There are 3 nested groupings, the coarsest first. Each group lies inside one group of the grouping before and may be the whole of it. The rows also spread widely along 12 directions, which tell nothing about the answers.
Some rows, each with its group in each grouping after it:
[ -8 -58 -21 -47  11  -2  23 -29  19 -24 -51  -4  -6  16  39   7 -43  15
   9  13  -8 -21  -9  50 -51  -6]
z359 Keka Kogub
[  3 -36 -62 -31  17  -1  36  13   2 -55 -12  -3   9  42  -6 -19  32  -8
 -49  12  -1 -13   0  85 -48  -4]
z982 noze zufo
[-13  34  71  12 -46   0  -6  -5  16 -39  -1 -27 -49  -2 -12 -21   2   9
  -7  19  50  46 -24  -3  37  -4]
z982 noze bibu
[-24  28  43 -43 -19 -18  -9 -51  10 -17 -37 -22 -44 -15   6 -26   6   7
 -51  19  34  47 -23  39  11   3]
z982 Kon somo
[ -5 -25  -2 -37 -35  -7   5 -16  17  -9   9 -20 -35  -2  -4 -27  -7  16
  24  48  28  46   5  18   5  -9]
z982 Kon Kiz
[  5 -19  25 -16 -27  -7  15 -27  -9  12  -3  -8  -2 -21  21  -4  19   8
   5  29  23  24 -20  47 -17   0]
z982 paf per
[  1   7  10 -46 -13 -21 -17 -41  -1  -3   3   5 -12   1  10 -26  -9   9
 -21  31   7  40  18   7  23  -2]
z691 sof Nizas
[  1  30  -5 -12  21   6  -1  39  23 -43  11 -11 -18  15  14  -4 -53 -32
  22 -62   3 -12 -14 -27 -46 -30]
z691 sof zekeg
[ 56  31   0  36  11   2 -15  11  -8   0  43 -19  47   7  -4 -11  56 -19
 -10   4  20  23   9   0   3  17]
z691 tilo deni
[  4 -42   8 -18 -13  -8 -22 -31  21 -28 -19 -23  -2   8  40   1 -25  24
  18  21  19  17  10  10  10  14]
z359 Nit rop
[ 11  10  24 -19 -23  -8 -22 -29  -4  -4  -5   9 -17 -13  27   2 -20   7
   0   8 -14  28  27  -1  11 -19]
z982 ropa Tuf
[ 19  16  35   5  12  11   7  12   5  -8 -10  25  -3   2   2  -7 -48  11
  28  -3 -11  -9  10 -32   1 -10]
z359 nevoz liduf
[ 33 -23  56   9  -2  28  31 -12  25  28 -36 -21 -24 -28  -7   4 -38  11
  81  47  24  -3 -21 -22 -16   3]
z982 noze sorun
[ 28 -25  -4   5  11   4   3 -32  21   7 -17 -19  13   6  17  -4  -3   2
  39  41  21   4 -18 -31   1  26]
z359 Nit tof
[ 28 -20  40 -20  43   3 -36  -8  20  33  11  13   0 -33  43 -13 -14  31
  26   3   7  28  25  21   1   3]
z359 nevoz Lebep
[-27 -22  11 -17 -26  -2  13  -6  14 -47 -20   8 -35  49 -23 -47  16  42
 -27  54   2  28  34  48  43 -35]
z691 tilo bil
[ 29 -10 -18 -20   2  -5 -14 -11   3 -13  14 -11   9   2  10  -2  -2   1
   0  16  12  23  23   6  -9  14]
z982 ropa Gudam
[  8  34  47  42 -29  -2   1  14 -15 -34  -2   1  10  10  49  16 -20 -21
  17 -58 -12 -21 -16 -22 -16 -30]
z691 tilo Defi
[ -4 -10  52   7  -1   1  -8   1   3 -16  -2   9 -18   6  29 -11  -5  18
  12  -7   7   4   0   7  23  -5]
z982 paf Tesib
[ 15 -26 -55 -31  14  -8  -7 -25  26 -56  -1 -52   4  41 -18 -33  16  -3
 -28  44  54  24   2  -5  17  65]
z982 Kon Kiz
[ 10  10  35  -1   6  -4  25 -14 -23  14   0  20   7 -11  16 -11  12  -6
  -5   3   8  -3 -29  12  -8   9]
z982 paf per
[ 19 -28  15 -42  32  16 -18  12  30   9 -34   8 -34 -16  -2 -13   2  32
 -15  17 -28  25  72  92  -3 -55]
z982 Kon Kiz
[ 19  -4  26   9  25  -1 -29  -8  14  27  30  12   2  -8  21 -31  50  22
   8  27  10  43   9  19  35  -9]
z359 Nit tof
[  5 -28  19 -22  34   6   2 -18  19 -32 -51   5 -11  34  11 -20 -36  27
  -6  14 -11 -19  36   6  24   7]
z691 tilo bil
[-32 -22  43  -1 -29 -12 -13 -11  -3 -60 -12  17 -28  40  26 -21  -4  36
 -24   6  -1   9  19  19  61  -3]
z982 paf Tesib
[ 29   3  25  10  -4   8  -4  15   0 -12   4  -8  10   3   6  -2  -1   7
   8  -3   3   9  27  23  -9 -15]
z691 tilo bil
[ 43   3  13  39  32   8  -9 -10   8   5 -24  23  35  11  28   3  12   0
  11   3 -35 -25  11 -34  16  -2]
z359 nevoz liduf
[  3   7  33 -20  -9  -4 -15 -13   7  -8   1  -4 -24 -16  25  -8 -14   8
   1  -2  14  30   1  21  -6 -12]
z982 ropa Tuf
[ 28  22  27  22 -26   7  30  19 -35  15  -6  30  30 -15  -6   9  40  -2
 -26   6 -25   1  12  84 -36 -52]
z359 Nit rop
[ 31 -20  33  17  62  23   6 -29  42 -16 -69 -43  11  12  11   1 -16   3
   8  16  42 -30 -39  -7  -9  56]
z359 Keka Kogub
[-10 -14  60  20 -15 -16   5 -16 -27  -7  19  29   2  14  28 -35  50  31
 -22  22  18  17 -16  34  56  19]
z982 paf per
[ 18 -29   4 -19  33   2   8  23  -9 -11  13  38  18  18   9 -22 -13  32
 -10   4  -7  -3  36  44  -4   7]
z359 nevoz Lebep
[  1  25  68  -3 -25  -1 -18   7   4   7  31   5 -40 -28  16 -12 -23  16
  32  -5  22  44   4  -1  11 -27]
z982 ropa Gudam
[ 15 -11  -1  27   6  -2  14  29 -18 -46  11  26  19  35  35   4   9  -8
  -5 -35 -26 -35   1  16 -12  -9]
z982 noze sorun
[ 39 -25   2  -6  49   9   3   1  14  12  -9  15  25   5   1 -20   7  22
   4  27   2  -2  17  23  -4  19]
z359 nevoz liduf
[ 29  -5  -5  23  12   1  37  12 -25 -42   6   3  37  37   4  -6   1 -21
  -7  -6  16 -39 -29 -21 -11  54]
z982 noze bibu

New rows. What belongs after each?
[ 10 -18   4 -24   2   1   1 -12  20   9 -10  -7  -7 -15  17  -8 -11  11
  23  24  14  21  -5  25 -32 -16]
z359 nevoz Lebep
[ 53 -18  31  10   3  19  -3  15  -7  11  -3 -12  25 -20   5  20  -6   7
  23   6   5  -2  33  31 -21  10]
z982 paf Tesib
[  2 -19  32 -12 -18  -6  -1 -15  13 -36 -17 -28  -7  16  29  -3 -45   6
  22   0  36  -1 -18 -10  -2  23]
z691 sof Nizas
[ 10  -3   8  22 -10  -1  18  21  -7  -7  18  26  17  10  19 -12  28   7
   7  -1 -10   1 -13  32 -18 -33]
z359 nevoz liduf
[ 21 -32  25  -8  46  22  17   5  29  -4 -19   7 -22  20 -22 -34 -19  31
  27  44  19  -3  18  -7  25  17]
z982 ropa Gudam
[  2 -43  14 -12   2  -7  26 -18   6 -10 -18  -9   9  16  36 -13  -3   5
  16  13  22 -16 -36  30 -24  11]
z691 sof Nizas
[ 48 -17  27  19   5   7 -14  19 -15  -5  19  14  26   0  27  14 -14  12
  22 -11 -12  -6  44   7   2   8]
z982 ropa Gudam
[ 29 -12  -9   0   6  -2  10  12  -6  -9  18  -3  31  12  24  -2   6 -16
   9 -12   2 -10  -5  21 -36  -3]
z691 sof Nizas
[-16 -36  50  -6 -27  -7  28 -20 -11  11  -1  19 -20  -1  12 -32  31  36
   6  49  21  23 -22  53  23  -7]
z982 paf per
[ 27 -13 -12 -12   4  -3   8 -32 -10  12   0   4  18   2  -2 -12  25  -2
   0  43   0  11   8  -4   7  17]
z982 paf Tesib
[-11 -23  22 -17 -17  -1  22 -16   5 -28 -37  -7 -18   9  14  -1 -18  11
  -1  14  14  -5 -16  31 -14  -2]
z982 paf per
[ 31  -5  -3  -1 -61  -4  22   8 -26  12  28   5  24  -7   8  13 -10 -13
  39  17 -13  11  11  11 -41 -37]
z691 sof Nizas
[ 45 -20  18  11  51  22   8  19  17  -1  -3   4  19  14 -22 -22 -14  26
  22  32  25  -5  22  -9  13  38]
z359 nevoz Lebep
[ 21 -17 -21  -7   5  -6   7 -26   0   3 -15  12  25   5  26  -1   7  -1
   7  23 -18  -4  -1   3 -20  -6]
z359 nevoz Lebep
[ 34 -37 -38  -7  50   1  10 -14   9  -2 -12   4  34  34   3 -28  38   1
 -18  34  -8 -15  13  22   1  17]
z691 sof zekeg
[ 25  15   9 -17  28   1 -10 -17   6  -4 -14  -3  -1 -14  23   0   1 -16
 -16 -12  -4   6   0  15 -21   0]
z982 noze zufo
[ 19  21  70  -6 -25   5  12  37 -30  -6  26  17 -11 -27   2   1 -30  12
   2 -22  15  16  15  48 -20  -8]
z982 noze bibu
[ 12   1  -7  -9 -25 -16 -21 -13  -1  -8  38   1  -7  -4  36  -7  15  -8
  17   7  -5  35   2 -14   6 -18]
z982 noze bibu
[ 13  12  17 -14  -7  -1   1   1   1   2   5  -4 -12 -17  17  -4  -8 -10
  10  -9   1  16  -1  14 -21 -20]
z982 Kon Kiz
[ 41   0 -21  -5 -12   3 -13 -29  20  -9  -6 -48  22  -5  -2  13 -21 -16
  31  35  33  21   1 -42 -15  29]
z359 Nit rop
[ 26  -7  72  19   2  -1  -7 -20 -16  20  -6  16   9 -21  43  -1   7  16
   7   1   3   4  -2  24  10  10]
z982 ropa Tuf
[ 17 -24  23 -19  18   8  10 -17  18  -4 -31 -14 -11  -2  -1 -13  -9  19
   3  33  27   6   3  32  -7  15]
z982 ropa Gudam
[ 23  -4  -5  -5   9  21  31  34  18  -5  19  -5  -9  18 -37 -28 -13   4
  43  30  14  11  16  -2 -16 -23]
z691 tilo deni
[ 29 -10  -2 -25  28   2 -22 -23  13  26 -10  28   4  -9  12 -13  -5  21
   7  33 -30  20  47   1  13 -21]
z359 nevoz Lebep
[  0  15  33  -5   7  -3   1 -16   8  -9 -12   1  -5  -3  12 -20   5   8
 -15  10  26  18 -25  17  -2   5]
z359 nevoz Lebep
[ 39 -15  12  -8  41  13 -27  12  30  -2   3 -13  -7  -6  26   1 -42   1
  51 -18  -2   0  29 -40   0  13]
z982 Kon somo
[ 20 -28  27  -1  38  25  25  22  15 -11 -28  -7  -2   7  -1  -5 -19   7
  25   0  16 -27  -6  23 -25  11]
z982 paf Tesib
[  1  42  57  -6   0   6  -5  21  -9 -18   0  22 -28 -11   7   1 -45  -1
   3 -40  -5   4  14 -10   2 -24]
z982 paf per
[  3   7   0   6  13 -14 -10 -19   4 -28  -7  -7   4  19  38 -15  25 -17
 -24 -17   3  -2 -21  -5  11  11]
z982 Kon Kiz
[  5 -11   9 -32 -11   3  10   4   2 -18  -2  -1 -18  -5  11   6 -50   3
  29  -4   7   4   7  -2 -27  -6]
z982 paf per
[-11  17  -7 -18   7 -15 -35   9   9 -17  32  34 -23  11  57 -13 -16  -6
  20 -48 -52  13  33 -22   1 -72]
z691 tilo bil
[-15 -10 -21 -26   6 -11  16  29 -12 -39  13  38   7  22  39  -9 -15   2
 -19 -39 -23 -13   2  54 -49 -34]
z359 nevoz Lebep
[  7 -25  -3 -29  68   3  -3 -10  34 -24 -31 -14 -13  19  23 -27  -9   3
 -10  -9  16 -13 -12   9  -5  31]
z982 Kon somo
[ 18 -36 -40 -32  23  -5  15 -19   8   0   5   0  15  24   0 -33  21   9
   3  45   4  10  16  22 -10   7]
z691 tilo bil
[ 52 -11   1  10  45  17   5  -2   3  17 -10  21  23  20  -5 -21   5  11
  21  30 -27 -14  47 -24  22  -1]
z691 tilo Defi
[  3  52   8  11  48  -5 -20   8  20 -17  19  11  -5  19  32 -24  11 -38
  -3 -53  -7  -6 -34 -56   4 -22]
z691 sof Nizas
[-15  41  42 -28 -34   4 -17  11  11 -37 -13 -21 -48 -17  -9   4 -38   0
 -15 -20  19  37  17  28 -14 -38]
z982 paf Tesib
[  3  16  25  50   9   1  17 -17   8 -24 -20   6  -3  32  10 -24  66 -11
 -19  17   1 -12 -48 -10  32  -6]
z982 noze sorun
[ 11   8  19 -19  26  -3 -22 -38  13 -11 -31   3  -4   6  14  -9 -15  12
 -26  14  -3  11  14   3  20  11]
z359 Keka Kogub
[ -3   7  40  12   3   2   8 -15   7 -20 -34   5  -5  13  18  -7   7   9
 -19   4   1  -5 -20  32   2 -12]
z359 Keka Kogub
[ 10  -2   2  23  43   9   4  29  18 -38  16   1  -3  31   8 -28  40  -4
 -11 -13  13  -5 -20  17   5   1]
z982 noze sorun
[ 19  -4  44  24   9   9  -9 -15  25 -12 -22 -11  -3   7  16  -7 -27  16
  37  17  22   0  -9 -48  25  18]
z359 nevoz Lebep
[-19 -14   7  -8  16 -21   8 -35  13   3   5  -7  -2   7  49 -39  53 -10
 -13   5  30  13 -71  34 -15  -2]
z691 sof zekeg
[ 48 -19   9   3  18  24   9   0  39  17 -12 -41   5  -6 -10  -1 -21  -7
  68  34  30   2  -6 -32 -23   5]
z691 sof Nizas
[  1 -28 -10 -30   5   1 -12  22  13 -50  -5  -1  -9  32   8 -15 -11  26
 -23  -5 -11  11  60  67  -5 -29]
z691 tilo bil
[ 32  11  24 -40  26  18 -17 -24  24  23 -36 -24 -19 -35 -30  -8   3  10
 -15  41  17  38  36  40  -5  -7]
z982 paf Tesib
[ 22  17   7   6  40  10 -19  19  19 -40 -14  10   7  30 -16 -21   6  16
 -42  -3  -4   4  38  17  24   3]
z359 nevoz liduf
[ 13  28  26  -3 -15   4  22   3 -15   1   2  10   0  -3 -22 -15  -5   4
  -6  23  17  19  -4  15  -6  -7]
z359 Nit tof
[ 16   3  23  24  12   5 -10  31   2 -14  19  28  11  13  11 -18  28  20
  -9  -4 -10  11  24  34  13 -26]
z359 nevoz Lebep
[  8  -5   5 -23  -9  -8   2 -30   3  -5 -16  -4  -7  -7  22  -3   2   0
  -9  17   5  16  -4  28 -17  -7]
z982 ropa Gudam
[ 29  -7   5 -11   2   7  -4  19   6  -6  -3  -7   9  -9  34  19 -24  -7
  24 -31 -22  -6  27  41 -56 -46]
z691 tilo deni
[ 19  -3  25 -11   2   7  -7   9  16 -10   5  -7  -6 -12  16   1 -54  12
  40  -4  22  12   5 -14 -20   4]
z359 nevoz Lebep
[ 12 -15  15  -6  32   0 -10  23   0   6  19  43   2  13  32 -25  18  14
  -2 -16 -36   0  31  41   6 -46]
z691 sof Nizas
[ 16   0  24 -14   8  -7  -7 -16  -8   5   9   2   5 -13  17 -11  19   6
 -15   9  19  23   0  31   4  17]
z982 paf per
[ 18 -34  33  12  15  13  18  -3   6 -13 -43   8  11  16  14  -1 -10  24
   5  19  -3 -23   8  34   1   0]
z359 Nit rop
[ 10 -15  27 -11  24  12   3 -14  16 -20 -40   9 -21  16   8 -13 -31  18
   5  13  -4  -9  16  -5  17   2]
z982 ropa Tuf
[ 11 -22  16 -32  44  -4  -3 -10   8 -15 -14   4   0  11  32 -18 -48   8
   6 -17  13 -16   2  -1  -9  29]
z691 sof zekeg
[ 30  23  48  13  25  11  -7 -10  15  14  -2 -14  -7 -21  11  -8 -12  -6
  29   0  32   9 -21 -33   1  21]
z982 ropa Gudam
[ 20  -4  56 -12   6   6   4 -24   0  17 -38   8 -17 -20  10  -6 -28  16
  11  19  -1   2  15   9  13   2]
z982 Kon Kiz
[-14   6 -12 -34   0 -13  13 -31  13 -17 -17 -20 -12   4  27 -21   9 -16
 -15   0  19  15 -36  29 -42 -18]
z691 tilo Defi
[ 25   8  10   7  18   9  -8 -13  18  -6 -27  -8  -4   2   9   0   9  -5
  -1   9  -6   0   8  -1  -2 -13]
z982 ropa Gudam
[ 27  -4  -2  -4   4  17  12  21  20   4 -12 -24   6 -20   8  17   3 -10
  18  -3  10   8  -8  59 -71 -35]
z359 Nit tof
[ 22  15  31  -7  18  26  -3  18  21 -24 -52 -30 -12 -13 -19  14  -3  -1
 -30 -10  11   1  23  69 -33 -22]
z982 paf Tesib
[ 23  -5 -30 -34  16  -1 -16   0  20 -15  21 -23   2   6  11 -16 -13  -4
  14   3  15  27  26   1 -24  -3]
z691 tilo Defi
[ 11 -38  -4 -32  -3  -5  -2   3  -8 -32  15  14   6  25  13  -8 -54  31
  12  15   2   5  38  14   1  22]
z359 Keka Kogub
[ 21   7  43  18  34   9 -25 -11  18 -24 -24   8 -15  23   8 -15 -15  18
  -2   5  -1  -3  28 -39  57  16]
z982 ropa Gudam
[-12  -7  34  -4  30   8  -5   6  27  -8  -8  17 -28   8  25 -25  -1  20
   8  -4  -3   7 -10  29   4 -33]
z359 Keka Kogub
[ 21   8 -11 -19  19   0 -22   8  13   5  32   1   3 -14  21  -5 -14  -6
  27 -11   2  24  13  -8 -21 -19]
z359 Nit rop
[ 43   3  41  35 -11  16  -8 -11   2  -3 -39 -19  17  -5  -8  15  41   7
 -20  29  -1   7  26  38  16  -4]
z982 paf per
[ 28  -7 -22 -10  37  14  -2  -9  38 -14 -23 -27  -1  19 -10 -16   5  -6
  12  23   6   3  14  -9 -10  -7]
z691 tilo bil
[  2 -18  29   3  19  11  11  -9  18  -5 -25  -7 -17   6  10 -14   5   8
  19  15  15  -6 -19   5   1  -2]
z982 paf Tesib
[ 11 -54   8 -35 -27  -6  -4 -17   4 -12 -11 -21  -6 -21  39  13  -9  22
   7  17  13  22  13  87 -42  -5]
z982 noze sorun
[-24 -15  20  -5 -29  -8  30   4  -8 -38  -8  39 -14  31  20 -20 -41  22
  18   4 -13 -14 -11  -5   4 -20]
z359 nevoz liduf
[ 27  -2  22 -19  13  11  25   9   0  15   3  14  -2   3 -25 -25 -16  10
  18  31   8   7  15  11  -4  -9]
z691 sof Nizas
[ -5  -5   4 -36  -1 -20  -6  -4  -8  12  52   7   3 -26  53 -11   1   0
   8 -20  21  35 -32  53 -51  -7]
z359 Keka Kogub
[ 26   9  33 -28  52   9 -29  19  18  31  34  29 -21 -17  11 -31 -35  15
  37 -14 -12  23  43 -19  15 -25]
z691 sof zekeg
[  8 -10  60  35  13   6   9 -20  10   2 -27 -13   1  -2  38  -5  22  -2
  21   0  27 -17 -54  -7   6  21]
z982 paf Tesib
[ 57  21  31  11   7  21 -14 -14  20  31 -29 -34   1 -38 -19   6  27  -9
   5  33  11  28  23  19  -7 -12]
z982 Kon Kiz
[ 27 -24 -59 -50  23  -9  -2   6 -13  21  41  42  21   0  24  -8 -12   3
  18   8 -41  15  47  22 -36 -26]
z359 Nit tof
[  7 -31  13 -32  -4  -7  11   3 -19   1   5  32   6   6  22 -17  -2  30
 -10   9 -25   7  45  78 -15 -30]
z691 tilo bil
[ -5   9  56 -21  -5 -10 -24 -11   2 -20  -8   7 -23  -2  28 -16 -38  19
 -12 -17   8  17  19  17  20  -8]
z691 sof zekeg
[  7  14  16 -45  11  -9  -1 -40  10  38 -15  10 -16 -26  15 -21   2  -5
  -1  23  -6  30  -6  20 -16 -35]
z691 sof Nizas
[ 31   6  25  18  29  25   6  33  11  -9 -23  41   0  21 -33 -20   3  32
 -11  24 -36  -4  57  25  25 -37]
z359 nevoz liduf
[ 39  -3   3  14   9  10 -22  10  16 -17  15 -30  21   2   3   5  10   4
   5   9  25  22  14  21 -10  14]
z359 Keka Kogub
[ 15  32  10 -12  32   4   8 -17   7  25  -4  18  -9  -4  -5 -38  27  -6
  -6  18 -10  19   1  -1   1 -32]
z691 tilo Defi
[ 15 -38  -2  -2 -10  -1   4 -16  10 -17 -26 -11  -1  17  13  -9  22  13
  -5  34  -5   4  18  37  10  -8]
z982 Kon Kiz
[-10  20  44   6   5  -3  16 -14  10 -21 -22 -14  -3   2   0 -31  29   7
 -40  14  56  17 -56  46  -7  20]
z359 nevoz Lebep
[ -1 -23  11 -29 -64 -33 -17 -67 -13 -13  12 -33   7  -6  55  -5 -13  10
  12  30  39  43 -13   2   1  31]
z691 tilo Defi
[ 14  34  -6  -7  28   0 -21  -6  18 -54 -19 -18   1  35  -2 -14  -8 -14
 -40 -18   4   2  20 -15  13   7]
z691 tilo deni
[  1   4  34 -20 -18 -10  -3 -19  -8 -12 -11   1  -7  -5  37   2 -44   3
  14 -16  -1   3   7   1 -16 -10]
z691 tilo bil
[ 35  23  47  12  26  -8 -28 -49  11  43  -7 -17  17 -39  57   1  13 -24
  19 -14  16  10 -40 -27  -9  13]
z691 sof zekeg
[ 29  10  17   2  30  14   0   4   2  -9   0   9   0  13 -17 -15 -19   0
  15  11   3  -6  21 -45  25  21]
z982 paf Tesib
[ 14  -6  28 -17  53 -11 -38 -41  23  11 -21   2   2  -4  57 -19  19   4
 -19  -9  -1   8  -4  14  16   4]
z691 sof Nizas
[-10 -42 -35 -58  30 -13  23 -30   5 -24  -4  11  -5  40   7 -53 -16  21
  -8  38  15   5   5   8   4  27]
z691 tilo Defi
[ -5  -7  31   0  16  -3 -23  26  17 -34  27   6 -27  11  30 -26  25  17
 -15 -19  12  24   4  42  18 -16]
z982 noze bibu
[-12 -23  78 -10 -18  -4 -19 -37   8 -19 -41  13 -30   9  21 -19 -33  58
  -5  38  11  21  28  21  67   4]
z359 Nit rop
[ 17 -31   7 -10  19   9  25   6   6  -5 -30  20  12  12  -9 -20  19  32
 -23  37  -5  -4  17  77 -14 -12]
z359 nevoz liduf
[ 34  38  14  16 -11 -11 -25 -24  -7  10  26 -29  25 -32  38   9  48 -34
 -17 -17  30  35 -36  15 -30  10]
z982 ropa Tuf
[ 46   2  13  -1  60   9 -20 -14  18  18 -15  -5  19  -5  15 -10   1  -8
   5  -2  -3  -5  16 -12   0  12]
z691 sof zekeg
[ 26  -5 -17   1  55  16  30  37  11 -39  14 -10   9  28 -15 -20 -12 -15
   9 -15  31 -25 -25  -9 -32  39]
z982 noze sorun
[-11  24  78  -6   3  -5 -17 -23  11 -12 -22   8 -36   1  11 -31 -27  20
 -10   1  15  17  -1  -9  47  -6]
z691 sof zekeg
[ 10  -3  11 -29   0  -5  -3 -29  10   4  -6 -10 -10  -5  13 -16 -22   6
  19  21  11  22   9  -9  -6  -2]
z691 tilo bil
[-19  -4  33 -14 -25 -10   2 -10  -7 -49   2  14 -20  33   0 -28 -28  35
 -21  22  21  20   7  16  39  16]
z359 Keka Kogub
[ 11  15  48 -37   3  -3 -31  -9   5  -3  11  -3 -29 -34  31  -2 -47   7
   9 -21  13  35  18   6  -6  -1]
z982 noze zufo
[ -2   1  38 -15   5  -8 -17 -26  12 -18 -16  -6 -16  10  17 -27  -6  15
 -19   9  18  18   3  12  28   6]
z691 sof zekeg
[ 31 -64  -5   2  -7  14  26 -53  29  26 -77 -17  12  -5  30  25 -21   7
  68  63 -21 -26  -6  -9 -29 -18]
z359 Nit rop
[  9  -9 -30 -12  29  -8  -7  -1  10 -35  -9 -11  10  20  32 -10  30 -17
 -38 -24  -4  -7  -4  42 -21  -1]
z982 Kon Kiz
[ 15 -27  25   5  -4   3  42 -12  -3  -1 -15   9  14  11   7 -13 -31  17
  40  33  23 -17 -32 -15 -13  30]
z359 nevoz liduf
[ 16 -26  45 -35   7   9 -16 -21  21  16 -30 -13 -29 -32  14   1 -24  30
  18  26  14  27  26  41  -1  -9]
z982 paf per
[ 18   5  12 -27   4   3   9 -13   5  -4 -18 -11  -4  -2  -9 -13 -18   4
  -2  19  10  11  17  22 -18  -5]
z691 tilo bil
[ 12  16  -1  -8 -14  -9  25   9 -37 -16   9  39  19  24  -5 -15  -3  -6
 -30  -3 -28  -9  21  21  -7 -20]
z691 sof zekeg
[ 13  -2  -3 -23   3   3   7 -27  20 -11 -29 -31 -11 -12   5  -2   9 -10
 -11  21  22  17 -19  34 -35   1]
z982 noze sorun
[ 13  -4  20 -19  57   0  -2  -7  15  10   5   1  -7   1  -1 -48  38  13
 -26  17  27  23  -9  37  18  27]
z982 Kon somo
[ 10 -12   6  -4  29   6  -2  20   7 -12  -3  50  -2  25   4 -28   9  33
 -16  10 -40   1  44  35  21 -39]
z359 nevoz liduf
[ 12  49 -19 -28  43   0   1  22  -2  23  36  27   6 -25   8 -14  35 -27
 -33 -33 -17  26  -8  65 -66 -54]
z359 Keka Kogub
[ 46 -14   1  28  16   8 -15  -6  12  38  29   6  20   2   9 -30  72  11
  28  48 -12  32  29   4  29 -28]
z691 tilo Defi
[-34 -20  13 -69   7 -19 -26 -57  33  -8 -26   1 -54   4  27 -46  -6  36
 -18  39   5  50  20  33  31 -28]
z691 tilo bil
[ 11  12  25  -2  10   3  -6   7  15 -34   7 -22 -15   3   6 -12  -3  -4
  -8  -8  36  14 -17   3  -1  20]
z982 noze bibu
[ 58  20  25  20  30  33 -11  32  17 -25 -24 -18   6   0 -31  12  -6  -4
 -14  -3  -2  -3  49  17  -4  -2]
z982 noze zufo
[ -2 -32 -16 -10   7  -8  -3 -20  23 -27  -8  -4   3  26  29 -19   0  14
   9  23  13   7 -10  -5   2  10]
z359 nevoz Lebep
